There are 4 nested groupings, the coarsest first. Each group lies inside one group of the grouping before and may be the whole of it. The rows also spread widely along 16 directions, which tell nothing about the answers.
Some rows, each with its group in each grouping after it:
[ -5  10  38  -7 -34   9  -9   0  -8  59  24  20  21   7   1 -35 -10  36
 -10   7   2  13  12  -6  24  25   4  51  -9] : Pap j_195 sev Zakik
[-28  22   3  -9  10  -7 -13  -5  18 -26 -40  -4 -24 -26  24  16  29 -35
  21  16  -7 -19   8 -14 -20 -46 -13 -32  -3] : Pap j_47 botu zef
[ 10 -48  -8  12 -14  37   6  -4  28   2   3 -13  42  14 -15 -13   2  23
  -8   8  -8  13 -10  20 -10  21   3  -5  30] : Pap j_282 laven Liv
[-29   6 -17  -7 -30   2   9 -20  12   0  -5 -12  18 -20  11  -5 -21   4
   0  27 -13   0  13  -4 -20  20  26  16   1] : Pap j_195 sev zafa
[  0  55  19  17 -13  16 -10  -4  10  24  43 -36 -59  17   8 -10  24   9
 -28  21 -10 -10   5  35  -4 -43 -24   1  18] : tusi j_601 meku vode
[  5 -15  10 -25 -28   8 -21   9  -4  13 -24  32  58  10 -22 -19 -23  27
   1  -6   1   0  13   7 -10  -2  23   6  -9] : Pap j_282 laven Timur
[ 29   7  -9 -20   0   7 -20  -5  -2   0  25  17  28  78   3 -23   1 -13
 -10 -10  -8  -9  -4 -35 -15 -10 -14  -1  -5] : tusi j_518 dusup femob
[ 39 -13 -25  -5   1   3  13   0   8   0  10   3  20  29 -28 -27  10  18
   8   0  20   4 -11   6  19   6 -21 -13   3] : Pap j_47 Fetuv gebip
[ 10 -32 -20   3 -14  26  18  24  -3  13   9 -15  59  35  -6 -31 -26  -9
 -12  -4  13  32  -7  -2   4  12 -14 -20  15] : Pap j_282 kenus mebaz
[-16  26  19 -13   5  13  -9  10  32  12  13 -23 -24 -20   2  11 -14  29
 -50   8 -36  -5   7   6   5   9  23  59  33] : Pap j_47 Fetuv buro
[ 10   0  42  13 -10  -1 -16  25   0  11 -30  20  28 -21  -1   6  13  -1
  -2 -20   9  -1  14   9  42 -20   6 -10 -31] : tusi j_601 zegad zofov
[  7  11 -37  -7   5 -26   8  24  -1 -18 -45 -42  13 -26  10  16 -48 -44
 -36 -23   1  17  -2  -5  16 -16  20 -17   2] : Pap j_282 noz guget
[ 18  21 -19  -5 -30  15 -17 -15  13 -14  26   4  38  -8  -5 -12  12  14
 -45  -2  -6 -15  12  24  21 -22   8   3 -39] : tusi j_601 Der fera
[-19  32 -31  25 -35 -19   2 -23  32 -12 -18 -36   8 -45   1  17  10 -26
 -41   1 -19 -31   1  20  42 -10  10 -10  -7] : Pap j_47 nelo zitu
[ 10 -18   5  -2  -1   2   6   8 -26  -6 -12  30  27   4   5  -6  11   3
  27  -5  18   9  11   1  -4   3   8 -15 -30] : tusi j_601 meku vode
[ 24  17  -2   3 -16  11   1  -1  38  10   4 -21   7  10  -9  -8  10  -1
 -21   5  -6 -10  -2   2  44  -1 -19  -3  10] : Pap j_47 Fetuv gebip
[ 21   1 -28 -20 -34  24   5   6   3 -15 -25 -20  47  -7  26   3 -26 -28
 -25  -3 -12  12  21   1  15  15  19 -17 -25] : Pap j_47 Fetuv gebip
[ -1 -21  -5  21  22  -3  -1 -10 -17   4  38  -1 -30 -43  -9  11   8  14
 -47 -33   4  29 -24  25  17   0  -8  10   9] : tusi j_601 meku vode
[-13 -17  32  21   8  15  -3  -3 -23   6 -17   0 -43   1  28  17   7 -26
  35   7   1  20   4  -2 -35  -8   0 -24   1] : Pap j_282 laven Liv
[ 19   4   8 -13   6   9  10  13 -48  16  10   0 -24  16  32 -11  32  29
 -17  -9  -2  13   6  23 -22  14   9  34  -9] : tusi j_601 zegad zofov
[-31  25 -13   1  12  -2  10   6 -14   7  30 -15 -36 -23   1  -6  22  14
 -37  -2   0   4  -9  25  -5 -14 -25   7  23] : tusi j_518 dusup femob
[-19  17  10  -7   7  11  11   4   9  -4  48  38  20  17 -10   7  21   7
 -17  -7 -11 -23   7 -27  38  36  -7  27  -7] : tusi j_601 meku vode
[-12  44 -11 -31  -4  15 -18  31  17 -15  11 -14  31  10  12 -10 -16  -5
 -58   0 -24 -17  20  -8   0 -31  14  28  -7] : Pap j_47 Fetuv buro
[ 30  -6  11  14 -22  -5  -9  -2 -24  41  -2  -2   5  83 -10 -43  -8   3
  34   7  19   9  -4   2 -31 -18  -7 -15   6] : Pap j_282 laven Liv
[-18 -12  -3  13  -6  17   4   3   9  -2  24   5  17  12 -21   8   9  18
 -26  -9 -16 -16  -5  10   6  29   4  16  24] : Pap j_195 sev Zakik
[ 17   6 -12   2  -5 -30  27  -1  23   1 -39   0  25  22 -10  -9  20  10
  33  16   3 -30   1 -17  30  32  18  19  -2] : Pap j_47 nelo zitu
[ 14 -19  27  44 -28  -4  -8  -6   7   8 -35   8  21  37  -7  25  20 -23
  23 -16  -9 -26   2   4  20  13  10 -35  -1] : tusi j_601 meku vode
[ -2 -18  18  21   1  -7   2 -42   7  16  17  23 -11  12  10 -14  25   0
  41  21   4   3  -7 -35   3  21  -3  16 -13] : Pap j_47 botu zef
[ 19  -2   9 -10  11  15  30   5  13  -5  -5   9 -10 -14   3  26 -10 -17
  14  -2   1  14   6 -27  52  55  -6  -3  -3] : Pap j_47 botu zef
[ -4  -7   4  17   4  -5   6  29 -17  -1 -23   2  18   1   0   0  13 -10
  -2 -15  14  -1   1  10  17 -11   2 -12 -10] : Pap j_282 laven Timur
[ -7 -14  -4 -35  32  22  11  28  10 -13 -13  -1 -11 -43  -5  22  12   3
 -34 -26  -9  17 -12   7  15  11 -31  -8  38] : Pap j_47 nelo zitu
[ 40  -4  -1 -27  12  10  18 -14  41 -20 -10   9  -6 -16 -15  24 -25 -12
  26   8   5  16   0 -29  36  26 -10 -26  -4] : tusi j_601 Der fera
[-36   6   9  38   0 -10 -25  13  -3 -19  -4  16  30  29  -6   0  20 -22
   3  -7  -5 -35   8  -5 -16 -43  14 -16 -15] : Pap j_47 botu zef
[ -9  15  25  32   6   2  10  10  29  -1  -2 -19  -6  13  20  15   8 -23
   8  19 -12 -16   8 -27  27  13  14  19  -2] : Pap j_195 sev zafa
[ 12 -31 -44  34 -33 -34  -2 -38 -22  17  -5 -21  37  10  10 -42  43  10
 -23 -13  10   1 -27  30 -13 -16   1  -3 -12] : tusi j_601 zegad zofov
[-32   8  -7  22   8  17  -6   4   1 -15  26 -17 -16   6   7   3  23 -14
 -29   0 -13 -11  -4  13 -23 -30 -12 -11  14] : Pap j_47 Fetuv buro

New rows, each followed by its group in each grouping:
[ 16   1 -23 -21  17  23  12  17 -17 -14  16  -2  -4   2  15 -11  30   6
 -24  -4   7   9  -2  14  -2  -7 -22   0  -5] : Pap j_282 kenus mebaz
[-20   0  48  20   2   3 -13  24 -26  28 -12   3 -10  14  35  17   2 -21
 -18 -20 -19   4   7 -18   7  12  18  31   1] : Pap j_282 kenus mebaz
[ 60  16 -14  22 -23 -24  -6 -16   1   0 -28 -29 -23   9 -28   3 -33  -8
  18  -1  22   8   0  37   7 -39  13 -52 -17] : tusi j_601 Der fera
[  0 -19 -50  -3  24   0  17 -25 -11 -39  17   3 -21 -15   3  17  23 -17
 -10 -13   0   3 -17  -4 -10  16 -14 -19   0] : Pap j_47 Fetuv gebip
[ 31 -18 -14 -18 -32  16 -31 -18  -7   4 -13  -7  18 -24  -1   8 -37   0
 -49 -27 -15  24  -1  25  -2  -7  17  -9  -6] : Pap j_282 kenus mebaz
[ 29  39  12  20  -6   0  -2  11 -15   4   4 -21 -44  13   1   5 -26 -11
   7   9   8   4  20  18   9 -23  20  -8 -24] : Pap j_47 Fetuv gebip
[  2 -24  -6  11  12  46  26  30  16 -35  -7  -9  31 -28  18  11  31 -11
  -5   7   6   7  10  15  23   5  -6 -22 -13] : Pap j_282 noz guget
[-40  20   4   8  -7  12  17   0   9  17  42  -5 -16 -41 -14 -15  10  24
 -15  20  11  12   2  25  13  -8 -26  -1  16] : tusi j_601 meku vode
[ 23 -24 -10  21 -12  21  -1  -1 -15  -9   5  -1   9 -17 -12   9 -14 -17
 -12 -24  14  26  -1  26  23  -2  -6 -46 -17] : Pap j_47 botu zef
[  3  26  -8 -23 -17  19 -12 -38  16   0  12 -10 -42   4  11   7   6  -3
 -10  20 -23  -9   3   5 -28  -6 -10  -4  13] : Pap j_282 laven Liv
[ -7 -20  16  35   4  -2  -6  -9  -9  -3 -27  -3 -20   5  28  27  40 -35
  10 -15 -12 -10  -6  -8   1   5  -2 -19  -1] : Pap j_47 Fetuv gebip
[ 21  -7 -22  31 -12  -6 -20 -43  -9 -20   1 -28 -32  31  12  27 -53 -67
   2 -11 -16  16  -6 -17 -36 -16  24 -47  -6] : Pap j_47 botu zef
[ -8  31  27  -9 -19   7   0 -26   4  34  29  19 -24  37  10 -20  -2  -4
  35  34   0  -3  12 -36  -8  10 -13  14  -5] : Pap j_282 noz guget
[-13  28  16 -11   2 -36 -11   7 -29  32 -12  12 -16 -17  14 -10 -18 -16
 -13 -18  11  15   2 -23  20 -15   1  25 -19] : Pap j_282 laven Liv
[-33   5 -23  11  34   2  33  17  -9 -29  11 -12 -17  25  16  18  -3 -58
   9   0   1   3  -6 -37 -13   9 -16 -27  16] : Pap j_282 laven Liv
[ 50  34  11 -21 -19  22 -15 -16  18  11 -12 -21 -52  18   1   8  -5 -11
   6  12  -5   1   7  18   1 -26 -23 -33   6] : Pap j_282 laven Liv
[ 36  -5  23 -12  -9  36  -1   4  18  19  14   2  14  39   6 -23 -12  -1
  21  18   7  25   6 -18   5   1 -23 -16   1] : tusi j_518 dusup femob
[-16  26  23   6   8  25  10  31   8  -9  13   0 -11 -33   0  17 -15  -1
 -11   9   1   9  20  11  25  -5   5  -3  -9] : tusi j_518 dusup femob
[-17  -3   2  22   0   2  33   9 -11  -6 -10  -9  -7 -10   6   0   9  10
  37  26  15   8  12  19 -17   7  15 -13  -6] : tusi j_601 Der fera
[  5 -22 -18  32  -8 -13  14 -20 -11  -2   3   1   7  -5 -10  -3  -1  10
   9   1   8   4  -5  10   8  25  26   7 -14] : Pap j_47 Fetuv gebip
[ 29 -29 -19  34 -12  -7  30  -7  -7   3  -6 -10   8  15 -34   9 -30  -1
  16 -11  11  13 -10  16  25  45  18 -22   9] : Pap j_47 nelo zitu
[ 15 -20  11  -3  34  16  10  40  10   0  -5   0  -2  41 -28 -13  15  25
  23   2  13   4  -9   6 -14  -9 -21 -12  40] : Pap j_47 Fetuv gebip
[  9 -35  29   8  -6  28  -2 -11 -12   6  -5  19  -8  -8   5  11 -17  19
  32  10  -5  25  14   4 -21  33  32   8  -9] : Pap j_47 Fetuv gebip
[  5  -6  28  29 -17 -15  -4 -17  -3  29 -15  -8 -14 -38   6  -4   1  30
   5  10   6  17   4  26   9  -2  32  26 -16] : tusi j_601 Der fera
[ 19   1  -4   3 -15   5   6   2 -13  21  -3 -21  -7  14  19  -6   6  -4
 -22 -10  -3   9  -4   7  12  16  -5  10   4] : Pap j_195 sev Zakik
[ 11  20   1  -3  38   7  27  38 -19 -32 -16  -2 -38 -12  15  27  18 -15
  14  -2  11  -1  16   6  15   1   4 -11 -17] : Pap j_47 botu zef
[-10  11  -8  -1  21 -31   0  22 -21 -10 -27 -20 -13 -23  11   5 -25 -17
 -14 -14   6  19   1   1 -20 -36  22  -3  -3] : tusi j_601 zegad zofov
[-12 -22   7  21   4   6  14   1 -22   7  18   7   6  19  13  -7 -14  -6
  19   6   6  19   2 -20 -15  26  18  14  -8] : Pap j_195 sev Zakik
[ 13 -11  -6 -21   9 -41 -29 -14 -33  -8 -34  42   3  28 -10  11 -19 -20
  21 -35   2  -9  -6 -36 -27  -7  17  -7 -16] : Pap j_195 sev Zakik
[  6 -32  11  15  -1  17  18  -3  10  27  15 -16  27  39  33 -24   5   0
  -1  11 -13  22  -7 -36   6  52   8  42  16] : Pap j_47 botu zef
[ 19  11 -14   2 -11  23  24  19 -19  -8  21  -6  17  57  10  -3   3 -16
  -3  -2   0  -4  14   4   2  20  -1 -18  -9] : tusi j_601 meku vode
[-59   5  11  16   1 -12  -9  23  -6  10  -6   8  28  19   7 -20  27  -9
  -1   1  -3 -19   3 -15 -18 -26  -7   5  11] : Pap j_47 Fetuv gebip
[-23  19   3   9  12  -2   2  19 -24  -6   0  -3 -26 -16   6  11  -1 -20
  -7  -8   8   5   6   9  -7 -26  -3 -16  -5] : Pap j_282 noz guget
[ 12   7   3 -43   5  46   4  22  38 -12  -4  -2  12 -21   4   2  25  13
 -19   9  -6  -2   7   4  22  -1 -35  -6  13] : Pap j_195 sev Zakik
[-20  17  36  -5  27 -29  11  25   0  27 -15   3 -17 -15  19  -5   2   9
  11   8   5  11   4 -30  17   5  10  46   7] : tusi j_601 meku vode
[-17  -7  18  36   4  -9   5 -11  -2   2  -6 -13 -20  30  32  25  -4 -49
  18   0 -18   0  -1 -35 -13  15  15  -9   8] : tusi j_601 meku vode
[ 12  21  -3   0 -29  12   3  10 -19  24   2 -13   8  41  15 -12   5 -23
 -22 -11  -2  -2   6   5  16   4 -18 -13  -3] : Pap j_282 laven Liv
[-25  -3  45   3   5  -4  -7  23  -2  27 -10  31  10   0 -11  -4   0   8
  17  -6   5   2   7 -21  19   8  -4  13   6] : Pap j_47 Fetuv gebip
[-17  13  12  40 -20   0 -11  -4  -1  20  13 -20 -15   9 -14 -12 -19  -6
  -1  11   6   6   2  23 -13 -37   4 -16   6] : Pap j_282 laven Liv
[ -2  -7  -7 -14  25 -28  12  -8  18 -10 -13  14   0   3  -9  10  10  19
  10   2 -10 -15  -8 -25  -3  27  19  32  18] : tusi j_601 meku vode
[-19  19  -9 -47  -9  22  -4  -7   9   6  42  28  16  18 -18 -14 -18   7
 -21   0 -13   0   5 -26  -4  18 -25   7  19] : Pap j_47 botu zef
[ 43   0 -52 -15  -2 -23  -4 -51  12 -24  -2  -8 -18   9 -13  -1 -14 -12
   5   0   1   0 -15  -9 -11  -4   3 -19  -5] : Pap j_47 botu zef
[-31  51  18  -7 -31  34   0  58 -26  24   7 -24  10  28   8 -25 -20  -4
 -21  11  -2   3  34  34 -21 -38  -6 -16   8] : Pap j_47 nelo zitu
[-56  10 -15  23  11 -18  17  -5 -11 -15  -8 -21 -11 -42  46   1  13 -18
   0  26  -4   1   8 -10 -26  -9  32  26 -17] : Pap j_282 noz guget
[ 18  42   7   1  -9 -14   6  23   0  19   4 -10   8  29  -2 -26  13   4
 -11   1  13 -12   8   5  32 -23 -10   6 -13] : tusi j_601 zegad zofov
[ -1  -3  -4 -15   2  18  -5   1  19   0   4 -20   8  29  17  -2 -14  -3
 -23  10 -28   4  -2 -19 -26   9  12  25  28] : Pap j_282 kenus mebaz
[  9  28  -1 -18 -18  23  24   5   0   2 -17 -19 -16   5  34   6   5 -11
   9  27  -9  -2  22   3   2  23   8   2  -8] : Pap j_282 laven Timur
[ 17  18  22   2 -32  16   1  14   5  12 -44 -31   2 -28  37  -2   5 -22
   6  14   6  18  22  20  15 -30  -3 -34 -25] : tusi j_601 zegad zofov
[-35 -17  32 -18   3   0 -16  -7   5  25 -37   3 -31   3   1  -2  -9  16
  41  22 -12  12  -2  -8 -77 -13   2  -2  55] : Pap j_282 noz guget
[ 43   3   4  -9  10   3  -6  12   4  -5   5  14  21  41 -10 -17  -1  15
   6   0   3  -7   7 -11  11  -4  17  21 -23] : Pap j_47 nelo zitu
[-30  -6   6  14 -25  26   7  13 -19   7  -3   6  29  -6  16 -14  36  16
  -1  12   1  -8  16  32 -14  -1   5   0 -11] : Pap j_282 noz guget
[ -2  24  -9 -23  11  34   0   6   4 -14  38  -7  -7   7  20 -32  14   3
  -5  30   3  10  13  -1 -27 -39 -19   2 -15] : Pap j_47 nelo zitu
[-43   9  15  32   9 -22   3  38  -8  18 -32 -40 -11  16  21   7  -5 -38
 -17 -12 -12  -1  -5  -9  -9 -16   4  -1  36] : Pap j_47 Fetuv buro
[ -6  28   6 -33   2   8  -2  32 -31   1  12  29  26  21   8 -15 -12   1
 -12  -9  -1  -2  25 -18   1   1  12  25 -30] : Pap j_47 nelo zitu
[  0  12 -18  -3   4   2   6 -22   6 -19   7   8 -26  11  -5  12  31  -2
   9  11  -6 -26  -4   2 -10   2 -11  -9   4] : Pap j_282 kenus mebaz
[-28 -18 -26   2  17 -27   5 -13  -9 -27 -13  13   6 -20   0  21  -1 -27
   2 -17  -1   1 -11 -19 -16   1   5 -21   2] : tusi j_601 meku vode
[  5   5 -22  -5 -10  14  42   9 -31   0   4  -7 -14   4   2   0  21  13
   8   4  13   7   6  36  -4  31 -12 -21   3] : tusi j_601 Der fera
[-10   1 -13  -7  18 -29  -2 -17  17 -17 -13   5  -1 -16   1   7   4 -15
   6   0   0  -3 -10 -29  -3 -13   1  -1  -3] : tusi j_601 Der fera
[  1   0  35  35   1  -2   1   0 -14  26   7   1 -17  40  11 -14 -10 -14
  37  18  11  12   4 -19  -9  -4  13   6 -11] : Pap j_282 laven Timur
[-36  21 -12  24 -24  13 -10  10   0 -18   5  -7  13  12 -18  19   0 -24
 -26 -10 -15 -32  10  28 -11 -27   2 -39  10] : Pap j_282 noz guget
[ 14   9   3  22  10 -24   7  33 -20   3 -15  -2  14  44 -11  -6 -13 -15
   9 -15  11  -8   3  -9  15  -6  19   1 -10] : Pap j_47 nelo zitu
[-28   1 -18 -17   5  15   0   8   7 -11   1 -16  -3 -47  10  -1  13   2
 -39  -3  -6  11  -3  18  -7 -21 -18  -4  15] : Pap j_47 Fetuv buro
[-32   6 -10  34 -13  15  19  13 -22 -13  -4 -27  -2 -12  29   9   9 -26
  -9   9  -2   1  13  25 -12  -5  18 -17 -12] : Pap j_282 laven Timur
[  2  -5 -35 -20  -8 -18  10 -32  12 -27 -43   5  10  -9  11  12  17 -22
  26   9 -10 -19  -1 -21 -11  15   6 -18  -8] : Pap j_47 nelo zitu
[-29  20  13  24  -5  -1 -12 -14   9   5  40  26   6  23 -19 -10   4 -17
   3   6   3 -19   1 -22  13 -19 -14  -5 -13] : Pap j_282 laven Liv
[-34  -2  -2  32  12  -5  23   8   0  -5  18  -5  -1 -24  -4  -9   4  18
  11  23  14   3   3   7   1   6  20  24  -5] : Pap j_195 sev Zakik
[-20  23  38  29  -8 -28 -23 -20  -6  22  -2  35 -21   2   1   6  55   3
  11  -4  -3 -43   2  -7  25 -11   1  25 -23] : Pap j_282 noz guget
[ 21   5   0  18 -22   5 -17 -46  36 -21 -17 -16 -14   3  14  17   4 -17
  25  30 -17 -16  10   3 -23 -23  25 -25 -15] : tusi j_601 meku vode
[ -5  20 -34  21  34 -20  61  12 -12 -20   9 -19 -42 -21   5  14  22 -23
   8   6  26   0 -10  -1  44  27 -13  -6  -6] : Pap j_282 laven Timur
[-25  -1 -14 -17  -4  27  31 -15  -8 -27  30  51  21  -1  -4  14  14  -2
  20  13  -3 -16  16 -21   9  58   2   1 -24] : Pap j_282 laven Timur
[ 17   8   9 -32   3  31   0   1  16   6   9   4   0  25  27 -13  28   3
  -2  18 -11  -1   5 -21   0   7 -22  17   2] : Pap j_282 kenus mebaz
[-23  20  -2   1 -21   3  -8   0 -21 -11 -22   1   1   2  33  28   3 -47
 -14 -12 -21 -17  17 -10  -5   0  12 -16 -18] : Pap j_282 kenus mebaz
[ -1   2   4   2   0   6   4  -1   2  -9 -26   2 -23 -29   2  26  28   1
   2  -3  -4 -12   4  21   8   1  -1 -12   2] : Pap j_282 noz guget
[ -8 -11  29   7 -18  14 -16  10   6  30   4  22  42  40 -12 -33  18  15
  13   5   5  -8   3  -6  -2 -14 -14   2   6] : Pap j_282 noz guget
[-25 -15 -34  26 -31 -30  14  -7   5  23 -32 -39  31  -1 -12 -35 -11   1
   6  13  12  10 -13  20 -16 -10   2 -20  32] : Pap j_47 botu zef
[-44  -6 -13  10  -3   1   6  -9  -4 -17 -13   8  10  15  22  13  45 -39
   6  -5 -16 -26  -3 -21 -16   8 -20 -26  10] : Pap j_47 botu zef
[-21  25  30  -6   0 -24 -19  -6 -20  26  15  27 -17   4  -8 -25 -21  14
  23  12  14  12  10 -16 -29 -35   8  13 -15] : tusi j_601 zegad zofov
[ -7  -8  -8  18   9 -29 -15 -28  -7  -4 -11   2 -37 -39  -6  15  26  20
 -16 -13  -8  -9 -13  21  -6  -6  19  21   2] : Pap j_47 Fetuv gebip
[ 39 -27 -25  -5  -6  29   5  -3 -38 -17  13   7   9  51   8   2   5   1
  -3 -17  -3   5   1  14 -30  28  11 -11 -12] : Pap j_195 sev Zakik
[-20  11 -16 -18  20 -25  16   7 -19 -11   5  27  26   8  19 -29   3   4
  22  19  13  -4  13 -43 -10   8  27  45 -40] : Pap j_47 Fetuv buro
[ 15   1  14 -18   9  24  16  44 -10  12 -18 -17 -18  36  -9  10 -17  19
  -2  -4 -10   8   6  21 -21  22   7   4  48] : Pap j_282 noz guget
[-26  -3  11  35  23 -34   1   4   7  -3 -11  14 -11 -14 -20  26  30  -6
 -12 -23  -3 -28 -18  -5  36   7   4  14  12] : Pap j_282 laven Timur
[-28   9 -27 -38 -25  32  29  22   9 -20 -38 -25  31 -59  32  12 -25 -21
 -17  16 -11  19  28   7   4  22   9 -19  -3] : Pap j_47 Fetuv buro
[-21  12  15   4 -15 -24 -11  33 -22  24 -55  -7  20  27  13 -18  12 -25
  11 -11   8 -10   7  -4 -11 -38  -9 -22   3] : Pap j_47 Fetuv buro
[-26  24  -1  15 -11 -18   1 -16  -4   1   3  -4 -19 -41  10  10   1 -13
  -9   4   1  -1   7   6  11 -13   8  -3 -16] : tusi j_601 meku vode
